The rows are grouped in 3 ways, from coarse to fine. Each group lies inside one group of the grouping before and may be the whole of it. The rows also spread widely along 10 directions, which tell nothing about the answers.
Some rows, each with its group in each grouping after it:
[  2  35  -4  -6  32 -20 -40 -42  20 -35 -25  18   8  15  -8  32   6  55
   0  59 -13 -30  27   4 -27  20  -1 -35  51 -23   0 -41  -9   0  37 -13] => Z990 Z927 Z975
[ 20   3 -13  -7  18 -12 -14  -2 -15  65 -15  -5 -14   6  -8 -18  -8  -2
  14  18  17 -27 -31  28 -24 -23   4   5   6   7  14  -8  -3  28   1 -24] => Z990 Z976 Z670
[ 20 -14  14   7 -24  -4  -5   6   4  27   8   4   5  -6  17  -3 -21  -1
  16  -5   1 -24  15  22  10 -31  -2   2  -5 -10  22  16   8  27  17  12] => Z990 Z976 Z654
[  8  -3  40  -5  21  10  55 -30 -30 -77  -5   2   5  34  -7 -37  28 -24
 -45 -14  -9  41 -18  -2  31  59 -44   9 -13 -15  30 -24 -58 -54   1   1] => Z583 Z882 Z573
[-40  15  14  20  12  33  30 -21 -49 -59 -11   2   6  -6  -9 -16   3  13
  -3   5 -20 -38  10  14  -3  11 -12  14   0 -28   9 -36 -16 -41 -13  -7] => Z583 Z518 Z344
[ -9   9  47 -11 -25  24  39 -15 -26 -40   5  12  13  -1  10   7   8  10
 -25 -21   5 -28   8   7 -15   3 -27  19 -36 -36  18   1 -20 -28  -1  20] => Z990 Z976 Z629
[ -9   0 -18 -39  10 -43 -21  17  31 -14   5  26  28  -6   7  11   7  20
   9 -16  12   2  25  -4 -39   3   1 -16  15 -29  -8 -10  27 -29  18 -20] => Z990 Z927 Z975
[ 40  -7  17 -22  15  -1  19 -20  14   5  -7 -10   1  34   7 -23  10  -4
 -27  -4   8  22 -21  -5   7  14 -22 -22   6  16  24   8 -41  13  18   8] => Z990 Z976 Z670
[-15  16  -6 -15  24   0  18 -29 -25 -18 -21  11  -4   9  -8 -11   0  14
   8  13 -23  -4   0   1 -30   7  -6   2  13 -15   1 -19  -7 -18  -1 -33] => Z990 Z927 Z975
[  3 -11  -1 -27  -4   2  20 -25 -14  38 -10   2  -4 -10  25 -29 -30  -2
   4 -13   2  -6 -19  -6 -35 -28 -15  11   5  -6  17  11  -9   8  -4  -3] => Z990 Z927 Z975
[-39  15   9  13  20   0  15  -8 -20 -74 -29   0   1  -7 -10 -17  39 -10
 -31  -6  11 -25 -16  32 -16  54  -3  22   9 -32  -9 -66 -21 -50 -33 -22] => Z583 Z518 Z344
[ -3  25  16  -8  -8  24  15 -16   2 -12 -17   0  -7  11  -1  15  18  20
 -18   7   3 -38   4  -6 -38   5   2  -3  -5  -7 -11  -7 -11  13 -11  -6] => Z990 Z927 Z975
[ 18   5  22 -26   6  18  33   1  -5  20  -3 -10   0  18  -5 -17  23  -5
 -40 -15  43 -16 -37   4 -24   5 -20   4 -32   9  17   2 -32  -2 -11  10] => Z990 Z976 Z654
[ 40  -8  20  10 -41 -36 -17   3  -2   3  13  18 -19  26  13   4  -7 -27
  21  -1 -38  28  33  22  38   7   3   5  -3 -13   3  23   3  39  17 -30] => Z583 Z882 Z573
[-31  32  10  -2  -3  34  29   8 -55 -33  16  14   5  20 -25  12   9  28
  14   0 -32 -34  36  -6 -14  -8   0   4 -36 -18 -10   4   8 -29  -5 -31] => Z583 Z518 Z344
[-20  30  -7 -19  -1  12  16  -1   7  -5 -37 -10 -25   8 -10   3  46   1
 -26  -9  16 -33 -27   3 -74  21  24  12  -3   1 -47 -25  -3  11 -52 -44] => Z990 Z927 Z975
[ -1  -7  -7  36  -4  17  13  43  -7   9   1 -11  -1   4 -23 -13  13 -17
  39 -10 -17 -25  20  28  26 -20  29   0 -14  13  -3   5  27  22  -7 -21] => Z990 Z976 Z654
[ 16   0  28  10  -7  10  23 -39 -39  -6  -7   7  -8  14   5 -15 -24   3
  13  15 -40  -2   9  18  22 -10 -18   9   0 -13  32   6 -26  11  19  -3] => Z990 Z976 Z629
[ -3   4  19 -20 -15  -1  22 -14   2 -27 -11   5  -6   8  11  -4  16  -1
 -24 -19   0  -2  -6   8 -24  17  -7   8  -5 -17  -4  -8 -18  -5 -12  -9] => Z990 Z976 Z654
[ 10  15  24  -5   5   3  33 -12 -13 -42 -11   7  -6  35 -16  -5  34 -12
 -17  -1 -17  20   6   3   5  38  -7   2 -16  -6   3  -7 -22  -8  -4 -22] => Z990 Z927 Z975

New rows. What belongs after each?
[ 17 -15  -4   5   0  16   4   6 -19  54  17  -5   5  -3   7 -28 -36   2
  25  -2   2 -26  -2  -1   7 -48 -12  -3  -2   8  26  20   5  13  15   7] => Z583 Z882 Z573
[ 17   1  -3   6  20  14   4  16  -7  38   4  -8   9  10 -19 -14   1  10
  12  12  17 -34  -5  15   4 -26   0 -13 -10  15  22   2   0  14  15   2] => Z990 Z976 Z654
[ -1  22  -6   6   5  17   7  11  13 -30  -5  -5  -8  37 -28  14  31  22
  18   8 -41 -11  37  -5   2   6  28 -33   7  19 -30   3  11  21   3 -38] => Z990 Z976 Z654
[  5 -23 -28 -21  27  -7  27  59   4  31  19  -8  17  18 -26 -43  17 -23
  28 -42   7  27  -5  -2  10 -18  13 -14 -21  31   3  21  24 -14  -1 -32] => Z990 Z976 Z654
[ 16 -10  14 -14  21  -8  24  14 -27   7  19  13  23  17 -16 -21   0  -6
   6  -8  10  12   1  14  20  -6 -26   1 -30  -8  42   8  -7 -29  26   0] => Z990 Z976 Z654
[-35  27 -19   8  25  41  12 -48 -36   1 -39 -12 -18  -2 -12  -8 -17  45
  22  38 -37 -61  -8   3 -49 -26  11  -8  37   1  -9 -28  -5  10 -10 -30] => Z990 Z976 Z670
[  6   1   8   3  -6  -8  -4 -14   1 -23  -4   5  -4  11   9  -7  -2   2
   0   2 -19  -1  13   6   5  11  -6  -6  19 -13   0 -10  -8   1   7 -14] => Z583 Z882 Z573
[-19  28  10  -9 -10  -5  -4 -26 -18  -8 -33   5 -21  -8   1  14  17  13
 -22  14  13 -49 -22  34 -60  15   4  24   1 -32 -15 -39 -12   4 -28 -27] => Z990 Z976 Z654
[ 16 -14  -9 -25  -8 -55  -7  27  23  10  -2  16  -2  10   5 -13  20 -35
  10 -30   1  41   6  16  -9  18  12   9   0  -9 -11   6  19   6  -4 -45] => Z990 Z927 Z975
[ 13   4  17 -20  -9   2  23 -37  -7 -14 -11   2 -16  26  13 -11  -2   3
  -9  -2 -33  17   3  -2  -6   8 -10  -5   9  -1   4   9 -27  17   4 -18] => Z990 Z976 Z654
[ 23  19  24 -29 -70 -30 -17 -20 -34  35  19  37 -37  22  27  32 -28   3
  18   1 -47   6  35   5 -26 -19  -3  22 -24 -31 -15  45  10  46   6 -49] => Z583 Z882 Z573
[ -1  12  -5  10   5  19  27  -5 -31  12 -20  -4 -21  17 -19 -18   8 -12
  20   7 -26 -10  -2  11 -11  -6  14  13  -8   9  -7   0   2  20 -18 -41] => Z990 Z927 Z975
[-10  12  38 -17 -18   5  16 -49 -31 -24  -7  20   6 -10  25   9 -20  25
 -21   7   1 -33   1  15 -31  -2 -36  19  -6 -48  29 -14 -27 -20  10  18] => Z990 Z976 Z654
[-18  20 -33 -49 -30 -31 -21  -2  -8  55 -14  14 -38   2  12  12 -11  15
  30  -9 -29 -12   2   6 -87 -32  35  11   9  -8 -50  17  35  41 -28 -82] => Z990 Z976 Z654
[-24  -4 -16 -15   2   4  26 -17 -14 -13 -19  -4 -15   3   4 -29  -5  -3
  20 -18 -42  11   0   2 -25  -8  11   3  20   0 -17  -5   4  -3 -20 -45] => Z990 Z976 Z654
[-18  35   8 -19  -6  18   5  -2 -18  -4 -10   2 -12   8 -10  16  29  19
 -29   0  23 -51 -16   1 -63  12  -1  11 -18 -17 -26 -20  -6 -13 -28 -25] => Z583 Z882 Z573
[-19  14   8 -30 -14 -48 -11 -17 -23 -16 -12  39   0 -16  14  14  -1   2
  -2  -3   2  -6   5  26 -51  16 -11  35  -3 -60  -1 -24  10 -28  -4 -35] => Z990 Z927 Z975
[-14 -14 -14   8  11   1  14  28  -3 -23   9   0  14   3  -9 -26   5 -10
  24 -25 -18   6  18  -2  16  -3   4  -8   9   0  -4  -6  19 -27   0 -22] => Z583 Z882 Z573
[ 26  -2  14  -6   4 -14   8 -20  12 -10 -14   3  -4  20   7 -11   9 -10
 -11   5  -6  17   0   5   8  20  -9  -7  11  -2  13  -4 -21  14  11  -5] => Z990 Z927 Z975
[ 35  11   6 -34 -28 -54 -32  -4  32  10   1  27 -10  28  15  30   9   5
   3   5 -15  24  33   3 -18  14   9 -12   6 -16 -15  19   8  37  22 -35] => Z990 Z927 Z975
[-42  -6  -3  -9  -4  16  31 -10 -26 -20 -14  -4  -2 -28  18 -34  -7  -7
  -9 -33   3 -27 -24   3 -45  -5 -11  27   7 -25  -8 -25  -1 -37 -38 -14] => Z583 Z882 Z573
[ -4   0   2 -29  41  11  39  -7  -4 -11 -13  -6  18  10 -10 -34  21   0
 -28 -14  31   3 -31 -13 -25  16 -23  -5  -3   2  18 -18 -26 -41  -5   2] => Z990 Z927 Z975
[-30   1  -9 -17  12  -9  24 -36 -31  -3 -48  -7 -29 -14  10 -42   9 -24
 -17 -14   2  -6 -60  30 -58  21  -1  38  21 -18  -9 -45 -23 -13 -49 -44] => Z990 Z976 Z670
[-21  18  -4   8  16  33  15  12 -21  19 -13  -6   7 -13 -20  -2  11  18
   4   8  27 -70 -12  10 -42 -22   7  10 -15  -7   0 -19  11  -8 -18  -5] => Z990 Z927 Z975
[-32 -12 -24  -2  29  28  19  15  25  -9 -13 -22  24 -21  -1 -31   4  18
   6 -23  17 -40  -9  -6 -26 -22   7 -21  27  12  -3 -22  11 -22 -10   9] => Z990 Z976 Z654
[  3   5  36 -20 -44  20  28 -45 -33  -2   1   9 -20   6  35  -3 -27   7
 -19 -12 -23 -13  -1 -10 -27 -12 -28  19 -12 -25   7  19 -27  10  -9   0] => Z583 Z882 Z573
[  0   7   8 -22   4  -4  29 -17 -16   8 -39 -13 -30   9  -1 -35  31 -31
 -34 -18  20   2 -59  24 -44  28   0  31  -7  -1 -12 -25 -34   1 -47 -37] => Z990 Z976 Z629
[ -7  -6   8  17  24  26  26   5  10 -24 -20 -22  14  -5  -8 -26  27  -6
 -21 -12  31 -35 -27  18  -4  12  -6  -4   5   3  14 -33 -18 -16 -13  18] => Z990 Z976 Z670
[ 21  -6  13  27  -2  -6   8   0  25 -45 -19 -12  -9  25  -6 -13  30 -23
  -2  -3 -25  16  13  26  40  34  14 -12  18   8  -2 -15 -15  23   2 -14] => Z990 Z976 Z654
[ -4  -8  11  -7 -12   3   5 -16  -6  12  -5   5   7 -19  24 -10 -23   9
   2  -6   7 -32  -3  16 -19 -24 -13   9   6 -22  21  -6  -5   2   5  12] => Z990 Z976 Z654
[ 46 -29  25   6 -35 -23   7  -7  28  -2  -2  -2 -13  20  30 -18  -6 -35
   1 -19 -24  38  13  20  45   8  -1  -5  11   5  16  24 -18  48  15   2] => Z990 Z976 Z654
[ -5   3   7   9  -8   3  -1  21   8 -12  -3  -4   3  -6   1  -3  23  -9
 -15 -18  25 -35  -7  15 -16  11   1   8  -5 -13  -9 -21   2 -10 -17  -4] => Z583 Z882 Z573
[  1 -20  23   0 -31 -11  16   4 -24   5   4   6  -1 -20  32 -31 -13 -37
 -12 -36  17  -8 -14  32   2  -1 -17  39 -20 -31  21  -2 -12  -8 -18   5] => Z583 Z518 Z344
[-11   7  10   2  -3  29  32  20  -5 -32  12  -1  16  16 -16   1  16  16
  12 -18 -20 -17  33  -5   5 -10   5 -15 -20   1  -2  12  11 -13   6  -5] => Z990 Z976 Z654
[  6  22  17 -31  -7  11  27   0  -4  -8   1  10   0  26  -8  13  26  12
 -17 -10   2  -6   9 -16 -33   8  -5  -5 -29  -6  -9  13  -8  -1  -4 -16] => Z990 Z927 Z975
[ 22  -5   8  21 -12  -9 -17 -45   4  11 -32  -6 -27   1  22 -10 -22  -3
   8  29 -26 -17  -4  35   6  -3   5   1  42  -5  11 -17 -20  54   6  -8] => Z990 Z976 Z654
[ -3  -5  18   7 -11  -7   0 -23 -15 -31   1  15   5  -4  18  -7 -19   4
   4   1 -23  -6  20  10  10   3 -19   6  17 -32  17 -12  -6 -15  15  -1] => Z583 Z882 Z573
[  6  15  13   8  30  11  26 -13 -14 -18 -32 -11  -9  16 -24 -22  40 -15
 -31  12  24 -15 -37  21 -12  39  -6  12  -6   0   8 -39 -34 -10 -21 -12] => Z990 Z927 Z975
[-38  -5 -39 -24   4 -24  11  27 -14 -11  -5   8 -12   0  -8 -30  14 -19
  29 -42 -33  26   2  -1 -35   4  24  12  11  -4 -43  -7  36 -28 -35 -80] => Z583 Z882 Z573
[  9  14  22  -3 -12  -4  -5  11  32 -35  -8   0   7  13  -3  22  41  10
 -24  -8  18 -26  12  14 -15  24   6 -11  -4 -14 -14 -13  -7   1   0   1] => Z990 Z976 Z629
[  7  -1   5  15  15  -2  10  27   0 -14   4   7  19  11 -22  -5  19  -7
  16   0   1  -8  22  14  21   4   2  -5 -13  -5  15  -5  12 -10  16  -7] => Z990 Z927 Z975
[-10   7   8 -11   1  40  30  -4  -9  -5  -2 -16   2   5   7 -18   7  11
 -25 -17  18 -35 -14 -13 -25  -6  -9  -3 -10   5  -3  -2 -22  -7 -18   8] => Z583 Z518 Z344
[ 15  21  34  20  -2  18  20   8 -63   4  15  13  -3  23 -28   3  11  -3
  -1  18   4 -31   2  26  15   3 -19  24 -51 -19  26  -3 -12 -13   6 -10] => Z583 Z882 Z573
[-10  -8   3 -17  -7  32  59 -23 -30  -3 -10  -9 -18  17   6 -37  -9  -8
   9 -28 -45  16  -9 -15 -13 -16  -3   3  -3  14  -3  23 -15   6 -19 -26] => Z990 Z976 Z670
[  9  -8   7 -25   1 -18  10 -22 -24  45 -14  10  -4 -16  22 -26 -23 -13
  -7  -4  26 -11 -34  19 -38 -14 -23  30  -4 -22  29  -7 -14  -4  -6  -5] => Z990 Z927 Z975
[-29   0 -17  -5 -24  23  12 -15 -12  50 -30  -9 -21 -42  28 -19 -29   2
  15 -15   3 -62 -23   8 -73 -48  16  28  14  -9 -18  -4  17  29 -42 -15] => Z990 Z927 Z975
[-36  -9  -9 -33  28   4  11  -2  18 -31  -2   4  46 -26  13 -13  -3  37
 -10 -27  27 -31  -2 -13 -44 -10 -22 -20  24 -24  15 -25   3 -61  12  23] => Z990 Z976 Z670
[ 21   9  -2  26  12  53  11 -10   1  30 -19 -38 -23  25  -7 -27   5   4
  -6  21  -1 -45 -18   0   7 -15  12 -21  13  43  -3  -2 -29  54 -13  -1] => Z583 Z518 Z344
[  4  -5  -9 -15  35  42  28 -16   3  22  -7 -27   7  10   3 -42  -8  15
 -20  -5  20 -24 -36 -30 -22 -18 -20 -25  19  30  12  -4 -29  -9  -4  15] => Z583 Z882 Z573
[-19  10  15  -9 -50   5  30 -34  -1 -40 -33   4 -38   3  28   1  11 -14
  -7 -26 -49   6  12   0 -38  17  18  21  11 -18 -41   1  -5  28 -41 -41] => Z990 Z927 Z975
[  2 -17  10 -20  -3  29  39 -13  54 -36 -17 -31   6   9  27 -29  21   0
 -41 -43  10   3 -16 -25 -15  13  -5 -29  26  22 -11  -1 -31   6 -17  24] => Z990 Z976 Z654
[ -1   5  10 -16 -22   1   6 -19  16  -9 -15  -3 -12   3  20   2   5   7
 -15 -12  -6 -15  -1   5 -32   1   3  -2  12  -9 -14  -4 -10  21 -11 -11] => Z990 Z976 Z654
[  2  12   4  24 -75   5 -22  -9  25  16 -23   1 -38 -12  32  33 -13   4
  29   3 -44 -52  43  17 -30 -30  45   9  20 -13 -45  17  32  89 -21 -26] => Z990 Z927 Z975
[ 41   9  32  -7 -53 -12  -6  13  25 -11  15   7 -18  41  13  25  24 -13
 -16 -16 -15  12  31  -1  12  18   6 -10 -19  -2 -21  31  -5  44   4 -15] => Z583 Z882 Z573
[-13 -21 -48 -32   8 -29 -24   1  32  26  -7  -3  -1 -13  27 -31 -27   9
  27 -23 -17   9   2 -19 -40 -26  13 -24  58   6 -26   0  24   5  -4 -38] => Z583 Z882 Z573
[ 51 -13  58  45 -59  34  15 -10  -3  21   5 -15 -18   7  30  -7 -13 -31
 -20  -2   6 -37   0  25  45 -13 -14  18 -24   0  28  22 -32  62   1  44] => Z583 Z882 Z573
[ 16 -11  19   8 -11   9  21  -9   2  -5 -10  -6  -4   7  10 -16   3 -12
  -5 -10  -5  -9  -5  16   9   0  -6   2   1  -2  16   1 -16  17   2   6] => Z990 Z976 Z670
[  2  -2  12  33  28  58  29  -4 -14  10 -14 -28  16  -7 -15 -30  -3  14
  -1  12  22 -66 -20  14  10 -27 -10  -8   0  13  34 -18 -21  -1   4  37] => Z990 Z976 Z629
[ 24  -5  28   5 -14  21  21 -37   5  -6  -7  -2   3   8  24  -8 -20   9
  -7   7 -13 -13  13  -6  10 -12 -18 -10  10  -4  26  11 -25  25  20  29] => Z990 Z927 Z975
[-34  -1  14  12  -2  76  64 -59 -45 -25 -21 -18  -4 -14  15 -35 -41  28
  14  -3 -54 -41   4 -17 -13 -41 -15   2  18  -1  16   3 -23  -5  -9  14] => Z990 Z976 Z629
[-13  -6  -7  -9  15  47  42 -11 -22   1  14  -5  18  10  -4 -24 -33  35
  34  -7 -42 -14  29 -30   2 -50 -10 -29   4  15  19  27   6  -9  22   4] => Z990 Z976 Z654
[-33  -8  -1  -7  10   4  17 -45 -22 -43 -10  14  16 -17  19 -19 -41  30
  27   3 -49  -7  27   1  -6 -19 -18  -6  40 -29  22 -16  -1 -31  21  -3] => Z990 Z976 Z654
[-38 -15 -36 -31  -8 -36   4  47  11  11  -3  16   9 -29   8 -19  10 -21
  28 -55   7   4   6   9 -52 -12  24  21   0 -20 -31  -4  53 -25 -31 -51] => Z990 Z927 Z975
[-11 -16  -8  -2  15  13  17 -24  -8 -16   0   2  21  -5  11 -26 -41  27
  39  -1 -45  -2  30 -11  13 -36 -10 -23  34  -5  24   8   4 -13  31   4] => Z990 Z976 Z629
